There are 5 ways to turn a row about zero (a turn may also mirror it). The second row of each pair is the first, turned, with some noise. The first 45 pairs use one turn. New pairs use 3 turns, one after the other, and a turn may come again.
(in the rows, 128 means zero)
Some pairs, each with its turns in order after it:
[109 126 145 158 131  83 148 111]
[141 119 146 159 117 162 100 152] | (3)

[ 68 141 123  57 177 133 166 104]
[107 183 186 182 129 106  77 108] | (1)

[134 129 123 165  92 104  65 189]
[ 77 176 141 175 115  82 101 100] | (3)

[157 153 124 101 134 130 116 133]
[ 99 109 132 144 135 113 147 108] | (0)

[168 157 139 173 135 110  85  57]
[179 135 107 110 137  65 174  81] | (0)

[129 164 107  88 110 112 167 160]
[119 195 145 124 128  96 144 106] | (4)

[130  77 126 116  97  68 212 126]
[111 130  36  90 186 112 148 129] | (2)

[ 72 168 105 166 105 161 129 120]
[131 167  97 127 109 201 143 130] | (4)

[144  90  91 137 137 126 103 152]
[125 163 159 123 154 117 156 103] | (2)

[151 111 123 113 102 185 176  86]
[202 129 148  85 124 128 164 143] | (4)

[131  81 116 145 162 106 147 140]
[118 138 157 144 142 182 143 113] | (3)

[157 160 148 105  95 155 175 125]
[ 78 122 116 172 113 156 157 120] | (1)

[162 158 204 145 140 195 153 165]
[136 136 203 153 167 171 115  59] | (0)

[103 156 122 117 123 105 139 113]
[132 117  95 154 113 139 139 139] | (2)

[150 146 135 122 159 144 152 109]
[157 114  98 115 126 149 139 116] | (3)

[148 126 115 110 141 175 142 129]
[129 110 146 110 107  90 121 100] | (2)

[151 144 129 124 127 100  81 121]
[ 85 101 104 120 122 107 137 118] | (4)

[ 81 109 181 153 185 153 119 188]
[116 133 131 186 187 160  76 184] | (4)

[ 93 137 140 159 142 127 100 196]
[ 98 130 174 108 118 180 164 155] | (2)

[151 135 142 183 121 154 142 164]
[124  98  80 113 148 156 137  92] | (1)

[114  85 196 132 152 160 164 108]
[185 132 136 144 124 205 130 110] | (0)

[ 79 138 115 115 131 195 160 188]
[163 205 119 152 184 160 127 141] | (4)

[144 128 180 178 118  88 112  92]
[199 110 132  85 145 108 139 104] | (0)

[113 149 162 111 186 144 123 145]
[141  92 136 100 111 140 108  73] | (3)

[ 56 131 121 140  72 144 120 113]
[169 185 143 122 114 185 148 124] | (1)

[135 149 123 121  82 105  90 179]
[117 154 141 166 131  59 116 117] | (3)

[162 151 147 154  93 162 143 135]
[ 96 112  90 125 132 167 165 117] | (1)

[155 118  72 123  95 124 141 180]
[ 63 122 110 117 124 113  74 126] | (0)

[ 91 187 175 115 149 236  56  99]
[152 109 196 143  11 160  59 113] | (2)

[174 103  91 161 124 123 136 160]
[114 173 116 169 137 143 168 112] | (3)

[108 150 167 125 175 179 113 167]
[129 105 134  88  81 118 122  63] | (3)

[110 135 106 120  99 106 146  98]
[142 133 173 145 117 141 153 138] | (1)

[127 133 148 116 140 117 139 159]
[126 123 107 147 114 107 116 103] | (1)

[125 169 127  71 141 159 125  69]
[144 127 111 137 118 113 218 150] | (4)

[129  51 146 145 122 129 111 129]
[168  83 120 129 136 125  75 130] | (4)

[103 134 103 139 186 130 136  85]
[170  86 127 153 130 149 144  87] | (2)

[142  74 131 146 147 156 116 153]
[126 143 167  82 149 129 128  99] | (2)

[118 166 131 119 132 130 136 127]
[120 132 161 131 117 121 145 127] | (0)

[145 197 128 205 126  89 148 110]
[ 60 135 171  92  75 180 130 129] | (4)

[167  69 121 106 108 168 120 122]
[127 108  77 174 128 146  90 100] | (0)

[108 138 117 133 132 115 147 142]
[117 137 141 105 117 134 126 144] | (0)

[129 102  88 131 136 144 129 131]
[143 120 128 134 159 141 105 160] | (1)

[107 168 171 145 174 145 101  86]
[173  87 153 147 102 173  88 135] | (2)

[147 118 114 131 166 145 146 139]
[131 126 120 123 130 154 158  99] | (3)

[ 81 106 131 165 121 120 167 136]
[163 117 150 132 122 168 104  90] | (1)

New pairs, each followed by its turns in order:
[153  93 110 127 118 151 137 115]
[112 151  93 109 153 125 134 114] | (3) (2) (2)

[155 160 134 103 123 145 121 139]
[147 120 102 119 132 156 118 103] | (4) (3) (0)

[107 122  79 104 126 102 168 106]
[115 182 153 122 130 169 134 159] | (0) (0) (2)

[107 109  78 159 122 167 118 150]
[179 148 103 137 123 155 138  88] | (3) (2) (4)

[ 85 180 130 137 158 127 136  83]
[164  64 147 117  92 109 110 117] | (3) (3) (3)

[107  63 172  82 128 130 118 123]
[186  86 124 157 139 107 108  84] | (3) (4) (1)

[111 152 117  93 120 103 133  85]
[123 150 112 147  96 105  94 160] | (4) (4) (2)

[119 142 118 138 127 182  90 140]
[130 157 132  81 142 135 171 123] | (1) (1) (0)

[134 119 146 150 156 108 159  71]
[ 73 173 114 139 145 124 137 149] | (3) (1) (0)

[137  95  90  92 156 108 149 127]
[137 110 172 110 177 149 134 115] | (2) (3) (4)

[131  99  52 170 110 106 122 149]
[102 120  90 121  85 164  68 108] | (4) (4) (0)

[131 119  97 124 109 138 126  72]
[117 164 158 134 104 139 154 160] | (0) (4) (1)

[104 127 168 122 141 125 115 156]
[115 145 159 152 152 115 151 136] | (3) (4) (3)

[144 179 133 105 119  76 112 151]
[165 121 152 151  80 162 117 153] | (2) (4) (2)

[174 194 130 109 180 113 148 101]
[102 122  85 134  87 187 172 165] | (0) (0) (1)

[ 93 134 162  74 135  52 121 151]
[ 77  45 136 120 151 138 158 148] | (4) (0) (0)

[146 168 101 138 103 118  99  98]
[166 148  81 157 134 119 140 148] | (4) (4) (3)

[125 171 109 146 165 146  65 182]
[ 73  87 150 114 129 201 104 131] | (0) (4) (2)

[164 122 136 158 130 137 107 141]
[100  89 121 108 136 130 136 140] | (0) (2) (1)

[102 119  85 107 138 130 114 126]
[120 106 114  96 117 145 101 107] | (2) (1) (2)

[117 114 114  82 131 101  88  90]
[156  95  93  86  93 107 143 148] | (4) (4) (4)

[ 83  82 169 105 124  93 106 106]
[148 203 147  99 100 130 121  99] | (1) (1) (4)

[166 128 142  86 131 122  96 121]
[134 123 130  92  82 120 153 113] | (0) (3) (3)

[137 178 128  36 139 186 121 106]
[169 134  78 146 220 160  93 149] | (3) (4) (2)

[200 129 158 147 150 197  96 167]
[189 142 130  64 136  60 161 132] | (4) (1) (1)

[103 157 123 173 114 108 141 145]
[116 117 119 179 147  97 125 143] | (3) (4) (0)

[ 93 118 208 122 171 160 112 105]
[160 195 129 110 151 164 189 136] | (1) (3) (2)

[187 100 135 142 155 160 150 184]
[148  79  95 174 155 133 118 185] | (3) (3) (1)

[152 117 145  92  74 140 145 138]
[109 165 115 158 128 137 116  75] | (1) (1) (0)

[179 188 118 115 160  82 179  67]
[175 169 151 144 132 112 162  27] | (0) (3) (3)

[147  97  46 158 102  93 143  88]
[195 105 175 167 149 125 107  74] | (3) (1) (2)

[138 118 114 129 101 151 161 114]
[140 126 155 148 101 119 128 102] | (1) (1) (2)

[117 146  84 104 120 192 148 139]
[177 154  67 106 139 116 113 131] | (3) (0) (4)

[115 124 157 142  45  93 119 155]
[ 99 159  61 119 145 182 141 134] | (0) (0) (0)

[137 139  88 108 145 141 122 127]
[171 133 134 137 142 150 142 139] | (4) (1) (0)

[100 151 104 125 192 123 152  79]
[123 128  95 151  62  84 156 136] | (1) (1) (4)

[128 132 152 122 177  51  97  89]
[140 146  84  75 135 134 175 191] | (4) (4) (1)

[116 130 108 150 101 147 115 104]
[ 94 139 134 121 113 112 124  94] | (2) (4) (2)

[138 179 116  87  99 146 157 137]
[141 141 142 133 119 118  52 119] | (1) (3) (0)

[ 84 137 132 121 128 133 133 127]
[120 115 151 123  97 117 129 141] | (1) (0) (4)

[178  59 148 144 169 106 130 149]
[177 142 167  88  90 118 138  72] | (3) (0) (0)

[141 172 128  61 122  55 115 163]
[129 115  86 200  54 103 131 127] | (4) (0) (1)

[155 137 115 162 119 142  54  99]
[121 153 195  85 108 156 104 137] | (2) (2) (2)

[144 107 104 122 168  64 144 126]
[175 127 142  97 108 165  82 117] | (2) (4) (3)

[ 85  94 136 133 114  81 160 142]
[ 75 164 109 126 141 130 167 104] | (1) (3) (4)

[137 109 149 149 103  98 130 163]
[160 159 149 114 127 119 155 156] | (2) (2) (3)

[143 132 132 113 124 172 127 117]
[129  97 115 138 144 156 123 141] | (0) (2) (4)

[138 154 110 120  93 153 124 118]
[172 123 123 151 114 119 107 123] | (1) (2) (4)

[137  59 118  85  74 138 127 186]
[137  94 199 161 134 131 203 141] | (0) (0) (2)

[131 187 104 142 147 166  91 100]
[146 140  71 100 100  89 108 163] | (0) (0) (2)

[185 137 171 143 117  59 119 166]
[157 183 103 171 162 106  71 155] | (1) (4) (2)

